All groups share one centre, and each spreads out both ways along 9 directions, with some noise.
Some rows, each with its group after it:
-79,565,-173,232,11,203,99,235,-117,-159,-176,-214,-12,-300 -> (2)
422,-271,40,226,224,-9,-259,28,61,-22,155,48,-485,-73 -> (1)
202,-53,-26,-300,146,54,-120,384,-407,-73,-259,-293,284,-92 -> (0)
195,-217,-31,113,30,-93,-103,159,63,-185,172,-47,-173,-134 -> (3)
85,-454,137,113,-103,-69,40,-79,-18,190,78,-94,17,-285 -> (0)
146,59,-249,-183,213,2,447,-51,-22,132,-195,-119,-8,549 -> (4)
-80,-56,48,-363,11,197,-597,-213,-152,-293,-213,127,56,-82 -> (4)
-143,-101,-105,-24,299,-34,375,-71,-197,-73,-183,-186,157,-100 -> (2)
129,-201,46,120,-239,-147,-154,344,249,-148,292,33,-167,-256 -> (0)
-30,303,-141,-67,245,228,315,-81,-322,-7,43,41,269,113 -> (6)
138,-117,-29,229,44,-116,439,-293,-145,139,86,-102,-179,-166 -> (2)
-261,26,-147,-122,-33,-431,232,-274,52,-80,26,-89,220,196 -> (5)
-462,-81,2,-18,199,-126,43,253,79,-283,-109,84,272,-79 -> (4)
162,-136,-151,-197,25,345,213,239,-301,0,50,-79,484,-57 -> (6)
-102,149,-113,32,95,-62,-128,328,158,-200,101,-74,219,65 -> (6)
10,-366,-285,-50,-467,56,-386,-255,45,-335,-149,57,-173,-145 -> (1)
1,230,-151,-379,-140,317,-155,-315,-42,-106,-206,17,73,310 -> (5)
-109,216,192,58,487,-52,-277,-247,-51,-66,-6,63,-216,-89 -> (4)
235,20,74,-306,-73,148,132,411,154,-105,76,-40,23,158 -> (0)
141,6,248,160,-92,-132,328,348,351,282,244,-75,-115,-99 -> (6)
308,173,164,179,-217,324,120,-109,260,364,269,23,-246,5 -> (1)
-215,223,-203,529,65,134,146,-83,75,348,-321,23,-143,224 -> (3)
74,-444,-138,80,497,-206,149,67,-28,-412,201,205,-239,-38 -> (0)
93,-295,-243,-192,-32,-35,-19,-21,211,-436,72,-94,-34,11 -> (1)
-200,108,65,164,449,-342,-105,154,-75,313,374,16,471,325 -> (5)
-241,-173,-332,127,58,-233,17,-235,265,-298,-183,-99,-49,120 -> (4)
-117,-95,-77,-88,-74,-44,-395,-211,380,-68,243,25,162,240 -> (3)
140,-65,-59,-88,-422,77,-131,-126,450,74,320,-217,86,42 -> (3)
336,-165,3,-7,-88,164,220,73,-273,-85,203,562,-420,80 -> (6)
126,154,28,-141,211,-188,27,312,181,-240,190,-16,-71,171 -> (3)
166,236,159,257,240,-23,1,155,90,125,241,206,-359,71 -> (0)
117,100,-47,-252,-12,-51,-412,-459,-158,-142,44,-2,-35,157 -> (5)
-90,-397,-259,-451,-9,41,411,28,-101,-343,-298,155,204,329 -> (6)
46,-286,-28,405,443,-81,-130,134,38,-122,194,449,-449,37 -> (0)
70,-387,13,121,-398,66,28,84,101,160,71,-13,108,-226 -> (5)
-8,298,-406,185,40,281,-118,45,-337,-52,-526,-139,11,130 -> (2)
-178,-84,-169,-37,279,-47,12,265,-35,-129,-201,122,153,292 -> (6)
217,28,-109,155,199,-32,85,210,-107,-43,-14,-73,-125,-17 -> (2)
334,-106,-87,-316,63,324,-329,-452,-52,-203,6,-64,-178,115 -> (1)
381,-227,95,-260,-4,-20,-401,211,-177,-59,-59,-15,-251,0 -> (1)
42,-276,-171,302,-236,-379,80,246,293,-234,-14,-10,-357,-110 -> (1)
-372,-35,-152,435,5,-393,-49,-117,1,-13,-39,190,-46,52 -> (5)
-68,-88,-313,326,159,-87,183,394,196,-78,-187,-146,-28,104 -> (3)
26,-172,-65,89,473,-171,-87,281,-39,-19,-66,53,-20,293 -> (4)
37,319,229,-95,18,389,-297,-388,-188,45,-53,-32,-84,-334 -> (2)
436,-445,4,-233,59,-16,-66,-102,18,-49,188,-308,6,-105 -> (3)
95,223,-18,-415,-548,50,131,-203,61,-95,-117,-142,14,58 -> (1)
155,-204,-167,-326,241,227,225,-355,-168,-426,-45,-106,-71,-166 -> (5)
-14,-45,47,16,313,-308,-182,-75,-181,49,39,24,-62,182 -> (5)
-20,102,538,-235,186,158,-27,100,183,292,178,149,57,82 -> (2)
69,112,16,32,-267,42,-28,-108,398,75,315,-67,-29,62 -> (3)
10,66,-162,25,-93,-117,60,-270,91,11,35,166,-243,384 -> (2)
-97,50,-133,-144,-286,2,431,-364,22,-91,49,-39,66,-65 -> (4)
27,75,75,213,52,220,-13,427,172,172,88,185,-33,58 -> (5)
-11,-93,-79,-319,-25,46,-7,9,42,-131,-273,239,-177,439 -> (6)
-384,-71,-36,-41,-40,-101,-167,59,249,-232,-21,199,131,163 -> (2)
8,-237,-26,355,-168,83,-240,-205,-180,265,-165,226,-206,-124 -> (1)
251,-115,-27,-187,-235,2,97,125,-242,-27,-47,-338,184,-382 -> (0)
473,-469,-29,-3,-45,-148,-214,-112,-84,-44,177,102,-351,93 -> (2)
375,133,81,-119,-265,272,73,325,139,185,-2,-123,-128,26 -> (3)
402,-224,125,-326,48,184,248,267,99,-139,83,-172,-69,-158 -> (5)
491,134,45,-46,38,34,74,-251,46,171,189,-111,-424,131 -> (4)
13,258,34,-194,-229,10,197,292,238,-35,7,-2,83,180 -> (1)
215,100,-73,-25,-373,47,82,-271,277,-40,277,-152,-164,-119 -> (3)
-126,325,-75,-94,401,-239,356,564,18,-275,-32,-85,135,197 -> (0)
-231,253,125,-105,50,-188,490,-95,337,193,34,-232,163,230 -> (0)
379,18,35,-559,-101,-8,-43,-3,-20,-241,78,-159,-107,93 -> (1)
79,189,4,92,498,-19,114,-12,-273,-18,163,-54,44,-44 -> (6)
127,-208,22,52,109,-231,202,73,186,242,188,195,-210,456 -> (2)
90,227,4,47,31,10,12,-78,-44,-77,121,309,-340,179 -> (6)
185,-258,-233,-5,-195,-104,239,440,267,-52,63,-60,41,264 -> (4)
-42,264,0,284,-8,117,-194,314,41,117,226,-142,280,-190 -> (6)
-125,99,-217,483,136,-4,-274,-273,94,60,-14,72,-229,64 -> (3)
85,-301,50,-133,202,-184,-443,-181,-298,64,25,-6,74,123 -> (5)
-240,-95,0,-461,97,165,-271,213,-148,-336,-277,122,382,125 -> (4)
73,-251,-201,-94,-40,13,-393,249,-189,-376,-135,-3,110,-124 -> (0)
-118,210,102,-180,179,126,155,-5,-378,-41,-13,261,149,85 -> (4)

New rows, each followed by its group:
148,203,70,151,-188,70,732,-102,-28,148,275,285,-320,-8 -> (6)
191,198,-40,99,-273,151,-386,129,-91,-95,8,141,-213,-101 -> (0)
39,420,-169,34,58,145,-150,181,-26,-143,-133,-50,-94,55 -> (2)
-301,202,98,24,-8,-100,196,-269,219,-94,148,162,-17,-31 -> (2)
-10,-346,-26,-120,-91,-558,34,-351,-158,123,-43,-121,28,75 -> (5)
-104,472,-65,241,161,162,70,-417,-215,189,-18,3,25,10 -> (6)
-128,-196,-44,40,-342,-49,-406,-190,267,-104,-187,118,-249,22 -> (6)
-220,233,10,-100,105,-113,276,-330,187,34,-18,-71,54,266 -> (0)
-47,-107,-170,-181,292,-46,280,387,-58,-299,111,-164,466,29 -> (6)
180,252,255,-160,228,86,21,-35,266,179,7,-257,-125,-4 -> (4)
316,108,43,225,84,71,142,170,-185,164,29,-172,-195,-271 -> (2)
-322,-4,-109,19,-124,-49,-35,556,-223,-400,78,506,326,57 -> (4)
-211,-449,-212,-132,191,-239,-353,-81,76,-473,113,58,194,59 -> (3)
-38,-236,-8,-98,694,-318,533,428,-100,-152,-3,-171,188,49 -> (0)
265,160,-208,-258,-40,-138,20,-32,212,-94,99,118,-254,677 -> (2)
102,172,66,-163,368,-90,8,249,-48,49,57,-29,94,349 -> (5)
-258,-144,-274,307,152,-251,-47,181,42,-50,-481,144,-251,325 -> (1)
22,-145,62,-163,-124,8,9,474,-4,-189,99,128,188,21 -> (4)
28,5,-68,-30,295,266,103,-112,-440,229,-111,-97,319,5 -> (6)
100,-177,67,-1,460,-68,408,230,298,-36,206,236,-213,293 -> (0)
-85,42,-86,-305,371,22,238,54,166,51,-108,-225,259,516 -> (3)
149,-182,-148,63,157,-394,83,-79,114,-208,267,142,-348,304 -> (2)
-102,84,-36,278,17,-243,0,80,190,-248,90,132,-363,-83 -> (5)
-35,103,14,1,292,-64,64,84,-165,53,-110,-37,80,55 -> (0)
10,-158,-53,-34,477,428,-252,92,-87,208,-251,141,151,409 -> (1)
-324,257,-9,-344,-261,56,-22,-197,301,-368,32,60,126,28 -> (2)
83,118,-195,-291,-145,264,-72,-176,26,-109,-245,-159,9,270 -> (3)
-175,225,-168,47,-178,52,-61,-384,-244,17,-234,-55,24,-49 -> (0)
103,263,-4,-18,-449,137,-254,590,-31,102,-126,-123,195,-62 -> (0)
-64,182,32,62,-400,221,-126,154,238,318,-239,257,-149,316 -> (6)
64,-246,-230,-26,-426,28,-279,57,209,-159,-284,68,-187,125 -> (1)
114,315,107,-53,76,-292,-63,60,125,-23,70,55,-342,274 -> (5)
51,360,-128,319,-167,199,120,-12,211,276,-112,-99,-228,179 -> (3)
41,-50,-141,-300,-20,-174,-531,-153,-101,-240,335,-85,410,207 -> (5)
-261,194,249,261,260,-253,239,329,-326,-79,6,551,-271,-169 -> (3)
39,268,293,149,-29,-264,-20,39,-39,379,133,-296,67,-220 -> (0)
204,50,28,-96,-274,56,299,125,-118,-88,301,128,29,-114 -> (4)
-130,116,-59,-313,-118,-114,-82,52,287,-306,91,120,-25,342 -> (2)
-71,-197,-231,582,140,-255,-57,141,152,4,-211,158,-528,122 -> (1)
115,-345,-73,-29,-115,151,14,-215,-78,-12,-43,71,-81,-102 -> (0)
88,-177,-151,-424,-91,-48,313,204,80,-417,-50,162,1,262 -> (6)
307,-124,-13,144,-74,-22,230,389,-10,200,147,140,-102,130 -> (4)
-158,146,-106,170,358,137,-378,159,-56,-155,78,237,134,200 -> (5)
-141,366,-240,-1,202,90,154,-344,-279,-199,5,90,49,87 -> (6)
-159,232,187,-50,69,120,455,137,-225,138,15,215,228,-44 -> (4)
-177,-148,-260,-400,-204,340,-272,-65,291,-316,-283,245,95,560 -> (0)
100,-217,118,262,-275,115,225,11,8,382,64,-88,93,-303 -> (6)
374,-222,44,-231,90,-69,125,-155,-206,-314,230,242,-462,-21 -> (6)
112,-86,252,-343,-239,211,74,-35,206,343,-2,140,96,315 -> (2)
231,99,133,449,108,-200,-92,556,150,126,389,265,-321,25 -> (4)
227,421,215,-246,95,167,-18,120,-156,-43,179,164,-100,90 -> (4)
25,-212,56,104,519,-201,535,-200,-198,66,-149,-13,-306,-57 -> (5)
122,125,-55,-226,40,246,132,174,221,-346,599,-121,422,-158 -> (5)
-99,680,101,100,329,-127,234,21,-77,208,-14,-87,-69,171 -> (0)
115,0,-97,-117,-137,108,-320,429,31,-381,-17,-126,95,-243 -> (2)
265,433,55,-44,53,257,46,41,-195,51,231,124,-115,95 -> (6)
111,-135,-111,282,-112,-6,260,-155,134,167,-128,-3,-369,-41 -> (1)
229,-56,-64,67,202,-91,374,190,-68,39,53,-137,-75,69 -> (2)
303,-427,-57,96,255,-115,395,177,-191,78,23,-196,-55,-87 -> (2)
200,116,33,-234,-212,-42,131,-193,129,-174,509,-193,181,-157 -> (5)
276,-48,100,-357,245,103,-175,391,-42,-177,63,-171,45,38 -> (2)
49,-179,287,195,-159,-71,-54,115,389,375,294,61,-128,-56 -> (0)
-175,-278,105,-109,485,-134,192,-203,-106,35,-25,137,55,136 -> (2)
320,114,55,-293,-67,446,-57,-444,-299,236,-80,-288,179,-76 -> (6)
73,-1,-247,-77,175,202,68,-375,300,-283,182,-34,-97,150 -> (1)
20,-88,-93,-197,-131,358,146,90,-116,167,-275,181,143,284 -> (6)
140,357,105,-110,82,-40,387,460,398,-232,83,7,-385,146 -> (5)
62,54,-121,-143,-368,94,456,17,202,189,-320,-195,-136,272 -> (1)
-71,58,-9,201,-543,10,-425,126,295,90,44,104,-26,-71 -> (0)
51,461,137,78,299,166,-447,-98,-73,272,-37,-90,-34,155 -> (6)
334,233,191,-123,108,289,-192,102,-123,276,118,-261,187,-25 -> (6)
-76,274,80,88,140,-5,388,265,245,81,347,-54,251,132 -> (5)
-16,-159,298,288,-53,-192,-132,-59,223,97,424,295,-250,-199 -> (2)
63,212,368,6,41,118,313,-47,295,394,34,-204,-53,-106 -> (4)
-163,129,-13,-385,-37,249,54,-219,275,129,-425,-262,156,258 -> (4)
103,78,328,-294,294,-264,-219,-189,-180,279,6,-480,229,-20 -> (0)
338,-628,-77,-200,-230,-79,-340,-385,-68,-84,125,124,-257,57 -> (2)
341,275,205,-141,170,314,124,237,150,-27,286,-27,-89,-21 -> (5)
-11,-62,-87,87,202,-92,-147,-776,-257,-87,8,-112,-168,-258 -> (6)
126,-395,-43,300,241,-38,-146,321,-210,-68,12,135,-104,-196 -> (0)
168,157,-13,-87,280,89,10,519,-100,-109,130,145,60,200 -> (6)
-180,-54,-2,-150,-210,-46,300,404,511,162,-203,-309,322,193 -> (6)
87,13,195,-283,-70,339,4,412,84,96,-141,-175,295,-92 -> (2)
-1,20,-124,-146,46,170,346,-594,0,-50,-51,105,-174,162 -> (0)
-269,-553,-198,61,422,-100,246,133,-16,-116,-205,190,147,180 -> (0)
-227,-325,-20,-126,88,-288,-146,153,363,-113,-366,94,-208,367 -> (6)
265,183,-175,-246,-146,-35,-59,212,480,-213,58,-198,-208,442 -> (4)
-178,458,182,20,65,-78,130,263,146,62,97,294,-54,257 -> (3)
60,687,-155,-102,-51,-176,23,327,-140,-402,31,-205,15,-114 -> (0)
62,441,27,-424,-310,29,99,47,184,-60,-8,-271,155,150 -> (0)
-193,311,211,232,450,-27,115,231,17,115,344,204,174,50 -> (1)
116,-281,-95,147,98,-194,630,206,208,236,62,-255,-1,113 -> (4)
92,36,288,-458,53,-145,-225,103,-258,-254,308,-8,269,-226 -> (1)
-460,-2,-142,-11,71,136,-17,-23,-262,-58,-348,297,300,94 -> (4)
-187,-197,-134,50,-70,34,294,-144,147,141,-237,-68,175,85 -> (4)
271,210,143,-302,242,344,156,452,295,145,173,-78,197,372 -> (1)
-378,292,332,-223,243,216,22,192,77,-178,-51,-74,397,-314 -> (2)
99,-202,-12,-162,-224,83,536,252,-90,87,43,13,279,52 -> (4)
-53,-410,69,23,133,46,611,72,-38,370,-280,36,106,111 -> (6)
-124,-175,98,129,38,140,-111,-326,73,275,-258,-43,-58,-124 -> (4)
